The rows of a group lie close to one hidden flat surface of 6 dimensions, which passes through zero. Surfaces can cross.
In the rows, zero is written as 128.
Known rows, each followed by its group:
[158 140 157 139 120 138 133 101 112  97  96 119 106 134] : (1)
[136  92 172 123 120 116 123  92 134 123 143 101  90 123] : (0)
[106 108  93  95 113  88 130 136 103 123 150 167 191 104] : (0)
[134  96 146 148 137 130  98 121 166 125 125 102 114 118] : (3)
[111 167 129 126 143 142 137 117 126 116  98 124 124 146] : (1)
[124 148 135 126 145 154 123 131 142 130 101 103  93 144] : (3)
[131 180 153 174 154 145 169 123 166 173 171 166 113 139] : (4)
[149 105 152 170 108 116 122  91 146 122 154 113 123 128] : (0)
[127 118 155 147 167 134 114 161 178 151 126 126 104 108] : (3)
[135 111 157  57 129 120 158 129  87 128 131 151  90 110] : (0)
[169 124  92 132  85 144 137  76 109 105 160 171 175 117] : (4)
[128  74 154 129  64  65 113  77  68  81 119  74 132 142] : (1)
[105 125  87 165 142 119  89 222 140 154 101  94 150 140] : (2)
[ 82 141 108  74 138 137 129 150  98 135  99  90 105 157] : (0)
[207  57 198 145 123 142 113 121 155 131 145 115  56  90] : (1)
[207 136 118 165 118 174 128 157 122 124 111 149 113 121] : (1)
[177 126 151 222 120 127 113 104 171 115 139 135 143 117] : (3)
[162 188 155 155 144 147 166 109 125 111 108 177 125 129] : (0)
[144  89 126 136 121 140  89 146 138 126 113  79 100 129] : (1)
[ 51 155 121  11 133  98 176 117  58 122 117 145 133 141] : (3)
[ 85 166 143 143 156 118 152 132 156 163 152 135 125 146] : (4)
[121 112 180 113 167 119 119  88 175  99 111 146 122  86] : (0)
[139 126 151 105 153 144 143 153 134 149 128 146  90 112] : (3)
[150 115  91 149 136 154 114 187 154 170 155 138 133 119] : (1)
[ 95 139 100 129 124  93 139 151 115 138 145 156 182 126] : (3)
[ 98 133 132 145 133 120 102 125 138 113  93  76 126 149] : (2)
[108 137 109  98 122 135 136 103 120 126 140 133 138 135] : (2)
[125 124 125 146 123 116 118 144 127 127 120 119 141 131] : (2)
[ 89 174 132 131 139  79 163 160  91 123 106 166 169 134] : (2)
[101 138  94  99 124 145 127 114 127 134 135 119 137 143] : (2)
[127 124 122 117 119 131 119 109 120 108 114 119 132 128] : (4)
[152 150 147 134 124 143 147 106 117 118 120 140 110 135] : (3)
[121 115 132 123 131 112 125 152 122 136 129 126 128 124] : (4)
[134 169 186 185 131 128 161 103 143 153 145 112  77 165] : (1)
[140 192 136  94 163 199 172 115 140 148 127 163  79 139] : (2)
[134 136 185 113 150 146 126  86 142  96  80  97  71 131] : (4)
[104 136 134 125 152 145 108 138 148 125  91  82  97 147] : (4)
[121 157  64 127 115 151 138 152 110 150 146 147 162 147] : (2)
[105 135 114  95 120 125 135 142  97 136 123 112 119 145] : (0)
[139  83 152 121 140 126 120 127 163 150 166 136 107  96] : (4)

New rows. What belongs after each?
[ 92 113 141  69 163 118 135 164 134 154 132 138 105 110] : (3)
[142 110  60 126  88 129 116 163  95 143 157 136 170 131] : (3)
[205 138 135 166  85 159 138  81 105 103 129 134 113 137] : (3)
[ 87 102 108  98 116  71 123 107 114 109 147 153 197 103] : (0)
[134 169 131 158 135 126 146 157 117 130 108 144 136 140] : (2)
[157 106 123  86 112 163 124 123 109 125 127 109  85 129] : (3)
[131  92 109  93 105 141  98  75 123  85 114 104 141 118] : (4)
[106 153  89 199 106 119 104 119 143 131 132  90 175 167] : (0)
[189 108 154 114 153 166 128 131 151 118 120 167  97  83] : (1)
[114 143 151 112 142 109 149 128 117 122 119 150 128 121] : (2)
[124 108 125  85  79  86 120  71  55  45  78 113 164 126] : (1)
[113 194  84 145 103 134 151 105  89 106 108 140 178 169] : (4)
[160  66  59 113  84 184  63 140 120 129 123  46 104 146] : (3)
[103 155 125 116 105 132 126  61 102  86  92  82 125 166] : (3)
[148 117  89 129  96 124 126 125 105 122 150 151 169 118] : (4)
[ 97 130 184 113 154 101 136  87 145 110 114 126 113 119] : (3)
[ 76 111 108 101 131 118 115  96 156 139 165 114 151 128] : (4)
[ 90 112 121 119 132  99 142 113 155 166 204 156 162 113] : (4)
[ 56  75 124  68 127  79 113  79 147 128 178 122 161 105] : (4)
[114 121 140 113 121 108 133 104 115 119 132 129 131 126] : (0)
[ 77 105 141 134 133  38 112 172 108 114 103 120 175 115] : (2)
[131 119 142 141 143 146 111 138 153 139 119  91  91 137] : (1)
[141 154 124 167 131 159 115 126 145 122 104 101 117 152] : (3)
[146 171 110 173 119 132 163 152 121 163 166 175 150 141] : (1)
[159 178 104 155 127 167 131 141 112 111  85 133 133 147] : (1)
[101 117 151  94 153 131 112 108 151 112 102 100 104 124] : (1)
[135 162 132 153 132 138 145 130 128 137 128 137 121 144] : (1)
[ 98 107 126 108 122  97 127 119 120 129 148 126 147 122] : (1)
[105 167 123 145 140 129 129 141 126 124  95 109 133 156] : (2)
[125 144 134 160 112 117 123  81 130  98 115 111 146 145] : (3)
[124 116 110 127 103 135 112  88 126 114 134  99 134 142] : (2)
[165 152 111 109 140 179 113 130 119  82  51 136 122 119] : (1)
[ 85 134  49 110 119 126 111 186 102 151 122 107 170 154] : (0)
[ 89 130  98 108 126 141 104  87 142 111 118  93 142 145] : (4)
[ 86 101  99 101 143 122 100 155 150 148 140 110 140 120] : (1)
[138 151  98 147 125 160 122 139 132 139 124 116 125 149] : (2)
[138  88 144 116  99  78 145 107 103 127 178 161 151 101] : (1)
[121 105 112 127 106 119 106 100 126 109 129 101 143 133] : (3)
[129 143 148 130 152 133 131 116 150 114 111 146 131 111] : (0)
[104 106 164 113 162 126 113 141 164 143 120  95  85 119] : (4)
[107 105  83 107 134 125 113 163 140 150 151 142 163 109] : (1)
[175 146 136 177 102 115 153 128 101 120 138 168 150 123] : (2)
[121 165 175 149 129  75 176  82 115 103 139 189 167 114] : (3)
[126 184 138 161 153 133 156 151 135 142 115 157 130 140] : (3)
[162 133 110 120 104 168 108  75 114  74  86 107 128 137] : (4)
